All groups share one centre, and each spreads out both ways along 10 directions, with some noise.
In the rows, zero is written as 128.
Some rows, each with its group after it:
[ 93 153 133 137 176 137 102 129 136 175  99  88 126 118 105]
C
[122 151 142 203 119 159 162  75 147 148 145 114 122 122 119]
N
[170 106 171 157 144 132 137 105 123 153  93  89 113 120  99]
N
[143 140  87  94  94 111  96 124 133 111 107 109 207 133 111]
R
[ 71 129 128 163 176 139 131 117 147 131  59 119 148 114 111]
P
[176 119 164 134 121  84  79  66 118  94 109 103 111 172 119]
S
[129 114 140 142 108 150  94 123 117 158 137 133 115  93  98]
S
[151 158 147  89 144 192  97  83 112 129 110 148 141 114 101]
K
[170 188  81 131 135 144 118 111 142 204 121  54 117 125  94]
C
[113 128 142 134 142 132 146 136 143 148  97 128 110  94 140]
N
[121 117 115 157  67 116 148 117 157 127  96 134 184 154 155]
K
[107  99 172 148 129 154 127 138 136 162 131 159 176 109 120]
S
[113  91 174 123  65 122 100 154 109 103 102 138 109 108 119]
C
[ 96  70 121 117 146 125 177 125 107  53 102 189 184 133 132]
C
[135 163 133 109  95 149 106 167  99 135 147  91  48 151 121]
R
[118 146 153 102 160 144 104 117 111 155 133 116 107 109 124]
C
[130  81 120 138 145 113 168 124 110  49  99 135 145  86  96]
P
[116 119  84 132 168 190 205 206 108 121 128 131 114  88  79]
S
[132 122 165  84 148 136 141 218 128 156 156 108 144 138 125]
C
[131 145 118  88 103 166 130 141 115 119 111 141 118  91 127]
K
[ 92 120 230  99 160 116  95 133 114 106 160 119 133 135 146]
P
[124 117 179 142 116 156 130 162 129 122 179 170 102 148 147]
C
[ 99 118 153 152 144  89  69  60 107 156 151 100 101 134 115]
K
[139  98 224  76 113 117 127 170 118  86 113 139  98  84 165]
P
[155 105 156 126 137 143 119 137 108 166 156 126 101 125 106]
K
[119 143  84 120  85 131  99  92 114 125 119 122 132 104 118]
C
[115 109 138 152 167 117 145 142 118 144 120  89 147 173  92]
C
[159  73 124 143  90 124 154 138 105 137  96 168  53  93 128]
P
[144  77 184 138 168 119 139  81 101 127 100 130 147 141 109]
N
[113 162 132 139 127 143 150 152 152 128 121 112 139 161 141]
K
[120 129 145 126 168 173 157 173  89 135 130 115  87 151 101]
R
[ 92 154 127 156 148 123 119  78 137 180  72  78 110 103 129]
S
[136  75 190 142 137 111 119 130 102 118 176 135  94 140 120]
P
[146 143 159 128 128 150 114 134 120 172 149 102 100 142 116]
R
[150 134 134 147 111  95 105  95 126 100 126 130  74 142 141]
R
[163  98 115 163  88 146 139 102  99 127 133 143 137 165  88]
C
[179 107 146 126  65 146 145 149 135 170 134 131 156 109 126]
R
[131 102 125 124  72  99 136 108 121 135  91 155 121 132 165]
P
[156 143 110 138 109 111 151  84 123 182 134  77 119 127 142]
S
[169  40 152 166 133  77 124 120 109 141 139 121  73  78  99]
K
[ 42 157  96 143  93 118  72 154 150 117  90 106 121  87 122]
N
[130 146 110 157 112 100 151  92 133 144 152  91 120 136 140]
R
[109 115 157 150  90 113 153 164 152 132 151 138 158 181 166]
K
[156 133 119 136 121 123 129 142 123  61 148 128 139 165 104]
S
[174 113 171 105 127 127 173 150 132 131 104 121 133 143 146]
P
[161 153  90 133  72 162 112 152 156 114 120 150 112  53 114]
K
[142 128 103  93 129 147 153 124  92 133 120 123 114 118 115]
K
[171 110 189 162 116 105 155 147 148 153 134  91 101 150 145]
C
[140 112 147 163  89 152 137 158 131 128 148 136 143 128 107]
N
[148 119 177 136 147 144 154 174 131  99 156 117 142 151 110]
S
[129 114 142 108  94 151 102 179 128 130 141 171 139 138 125]
N
[133 120 115 195  73 164 151 219 154 115 111  89 145  97  63]
N
[141  79 172 149 106 116 167 158 135 147 161 143 129  92 144]
N
[146 141 144 151 128 144 137 139 121 145 132 116  55 137 126]
R
[109 147 104 133 150 173  74 126 119 166 119 146  93 120  85]
S
[131 132 161 149 112 170 124 100 140 160 132 164 127 119 143]
N
[ 45 143 133 124 130 146 128 158 106 203 148 127 139 187 144]
K
[155 177 132 144 137 109 133 124 158 157 194  88 104 158 157]
R
[114 111 149 186  90 109 117 122 147 152 104 114 107 119 130]
P
[190 129 150 104  98 152 138 141 131 187  79 115  76 100 132]
P
[173 103 153 148 131 147  68  74 157 191  61 124 176  90  85]
R
[124 160  52 146 129 134 127 120 112  99 164 126 140 165  92]
S
[167 145 145 117 113 140 107 127 158 211 140 111 137  97 140]
C
[118 139  95 156 112 167 114 150 137 154 168 158 113 128 102]
P
[138 130 103  99 142 145 140 121  97 116 124 138 101 123 123]
P
[ 96  98 153 120 133 115  90 146 108 107 101 120 145 136  99]
N
[106  89 151 109 170 153 124 127  87 150 133 158 133 123 102]
K
[127 156 101 121 138 157 150 175 126 120 152 119 110 160 114]
R
[106 130 172 145 117 128  98 134 137 138 111 115  90 105 138]
R
[ 94  78 146 138 162 125  76 145 110 178 164 139 154 127  85]
N
[150 159 139  84 127 162 138 169 131 127 157 131 148 132 135]
P
[ 89 110 117 185  98 119 137 134 146 112 104 109 143  89 102]
N
[129 118 134 127 151 119 102  73 110 168  98 133  97 146 133]
S
[151 127 105 162  81 125 113 111 155 132 142 135 133 119 123]
K
[126  76 151 135 141 121 124 114  87  98 142 122 130 126  89]
S
[176 120  65 146 110 162 201 134 128 167 114 123 156 112 107]
S
[131 142 127 141 170 117 216 138 122 139 158  72 124 159 140]
R
[120 154 146  61 196 170  93 114 101 178 194 140 140 124 125]
C

New rows. What belongs after each?
[108 188 106 100  76 185 118 141 141 113 124 166 174 138 145]
K
[124 159 108 142  89 140 121 148 139 177 122  99  94 112 130]
K
[151 127 182 144 124  96 105  75 153 134  78 114 145 163 152]
S
[ 72 102 122 155 131  67 133 119 109 140 150  95 101 147 140]
K
[123 124 142 136 130 118 152 140 150 130 106 121 125 112 152]
C
[136 118 105 124 175  99 164 111 112 117  97  87 124 140 115]
N
[131 115  60 199  97  95 143  79 136 148 105 116 132 147 111]
P
[169 114 159 139  82 134 119 135 111 134 103 119  47 118 126]
R
[131  97 148 157 124 154 123 191 149 157 139 150  91  72 105]
K
[134  52 141 113  96 116 164 194  85 180 138 144  75  88 128]
K
[142 120 139 176 136 175 135 141 142 171 111 134 131 139  88]
C
[119 163 101 150 153 121 207 138 155  90 159 127 105 160 174]
C
[100 101 157 163 116 125 121 190 122 146 104  82 131 166  88]
C
[170 118 170 165 163 140 173 122 152 171 149 125  98 138 132]
R
[114  98 164 126 124 105  93  96 121 169 157 164 124 117 155]
N
[108 101 138 187 111 149 130 164 151 146 124 165 116 113 109]
P
[164 126 139 135 120 150 109 134 121 134 122 143  76 144 108]
R
[115  86 128 144  73 144 123 163 104 110  91 151 150 125  92]
C
[100 153  97 153  92 151 142 191 157 169 146 122 110 121 138]
K
[138 148 167  97 150 177 122 108 109 146 112 126 132 145 120]
K
[155 108 153 141 131 130 164  64 120 123 118 148 139 136 143]
N
[165 109 154 161 117 127 165 113 136 155 163 139 107 137 142]
R
[114 158 102 141 119 110 159 106 143 143 164  90 161 138 145]
R
[175 146 139 116 140 165 146 148 128 110 136 121 101 117 113]
K
[168 169 150 147 117 185 152 183 176 160  97 112 130 135 127]
K
[175  80 158 179  62  95 165 141 150 158 130 137 116 158 151]
P
[143 134 144 104  42 159 117 169 104 175 147 101 107 112 116]
R
[148 107 152 166 115  72 159  80 156 100  74  98 183 177 147]
K
[118 153  93 152 124 185 140 152 133 125  90 139 124 123  92]
C
[161 111 179 159 117 138 164  63 131 123  94 131 127 119 140]
N
[ 85 140 176 149 162  91 128 117 180 145  92 103 111  85 179]
C
[121 110 109  89 119 156 130 123  79 189 112 131 101  99 107]
K
[128 106  79 115 108 122 203 124  79 111 101  83 152 138 108]
R
[149 124 112 160  90 102 145 119 130 133 120 104  99 136 133]
P
[123  66 104 162  84 117 135  90 117 105  71 163 190 118 101]
C
[125 116  89 181 174 144 197  77 140  90 136 194 151 161 144]
C
[141 154 104 111  51 131 132  92 120 167  99 100 146 144 154]
K
[134 137 133 105 136 117 170 155 128 114 111  82 151 124 131]
R
[115 170 124 124 154 188 115 149 148  98 122 152 125 105 113]
K
[ 94  78 175 140 169  90 148 114 115  60  87 124 140 105 123]
P
[115 117 148 147 143 135 110 115 168 149  78 133 180  94 115]
R
[ 53 151 104 163 132  82 144 137 144 119 107  83 103 132 148]
K
[145 138 151 183  88  76 168 172 186 111 105  78 107 132 165]
K
[106 108 168 108 112 104  91 129 139 147  80 112 143  66 147]
C
[122 162 126 109 152 141  85  88 120 170 130 100 116 110 113]
C
[159 121 144 132 122 122 128  65 114 161 168 136 123 156 139]
N
[141 138 149 116 167 138  88 128 122 118 119 159  95 189 124]
S
[154 135 133 118  97 169 105 101 132 164  90 132 138 107 111]
K
[177 139 130 145 109 118 100 102 158 132 111 120 122 122 129]
R
[141 118 109 108 112 141 107 119 108 156  90 162  60 117 136]
S
[159 107 133 151  98 136 111 139 114 181  77  72 126 131  65]
C
[148 113 129 173 140 106 123 110 144 108 150 129 127 133 114]
K
[180 131 159 119 123 164 163 114 136 123  83 149 128 135 141]
N
[155 149 136 118  85 123 147 158 148  88  39  94 102 100 140]
N
[140 122 123 126 157 119 140  95 104 108 175 116 174 165 107]
P
[103  82 168 141 139 105 148 135 118 115 144 155 119 163 147]
P
[143 125  90  96  88 109 132 117  97 108 126 103 181 152 111]
R
[125 103 123 163  82 105 123  93 135 196  68 148  98 154 153]
P
[132 133 103 159 127 110 145 110 152 108 113 137 133 126 141]
R
[159  90 165 154 138 118 204 132 128 123 163 110 123 132 137]
N
[ 76 178 139 117 151 162 116 157 116 161 153  94  92 147 132]
K
[147 104 127 133 105 139 148  94 121  94 115 177 139 114 135]
C
[132 141  95  82 149 168 152 127 117 114 112 151 173 122 118]
P
[122 165 110 130 137 148 161 125 144 198 106 112 152 206 158]
P
[128 148  99 134 109 154 101 126 151 201 126 142 122  91 133]
N
[126  82 154 181 138  88 150 105 125 117 113 104 121 152 112]
P
[162 121 110  87  61 124 196 180 121 113 108  89 194 106 136]
R
[142 137 128  97 109 128 142 121 104 112 118 109 111 116 138]
K
[147 150 166  60 156 105 157 109 107  85 125  70 146 139 154]
P
[111 147 105 106 114 131 155 161 110 151 103  91  79  98 138]
K
[150 122 143 179 139 149 156 129 152 159 149 154  92 135 137]
R
[113 151 100 149 143 126 160 167 143 116 147 110 113 144 135]
K
[136  98 128 138 149 112 124 112  94 165 174 122 104 139 110]
K
[160 126 144 116 126 125 134 102 118 157 139 112 134 152 129]
P
[133 131 118 165 112 130 136 101 116 123 159 100 134 163 102]
N
[122  94 122 180 114  87 122  76 135 181 107  95 139 145 119]
K
[169 118 183 114  91 118 105 138 126 153 138 110 113 126 135]
R
[171 157  95 149 144 154 149 140 159 160 118 119 144 129 107]
R
[148 159  88 128 187 155 137  90  99 167 144  83 126 174  74]
C
[ 90 157  92 137 124 144  74  83 121 156  88 106 134  95  99]
C
[198  87 146 143 119 104 152  67 108 143  97 105 109 124 116]
R
[133 166  83 111 138 111 150 117 133 121  77  68 127  98 126]
C
[119 121 124 105 105 144 130 162  94 113 134 130 114 146 117]
R
[161 105 135 155 115 162 170 183 145 132 152 155 135 130 109]
P
[ 95 148  97 112 114 125 132 168 137 113 143 132 122 129 152]
N
[151  92 140 152 118  96 136 110  94 149 143 127  61 156 135]
P
[108  87 119 114 133  78 183 177 139 120 131 139 127  77 172]
N
[ 90 146 125 108 145 166 177 166 115 176  83 107 131 152 131]
K
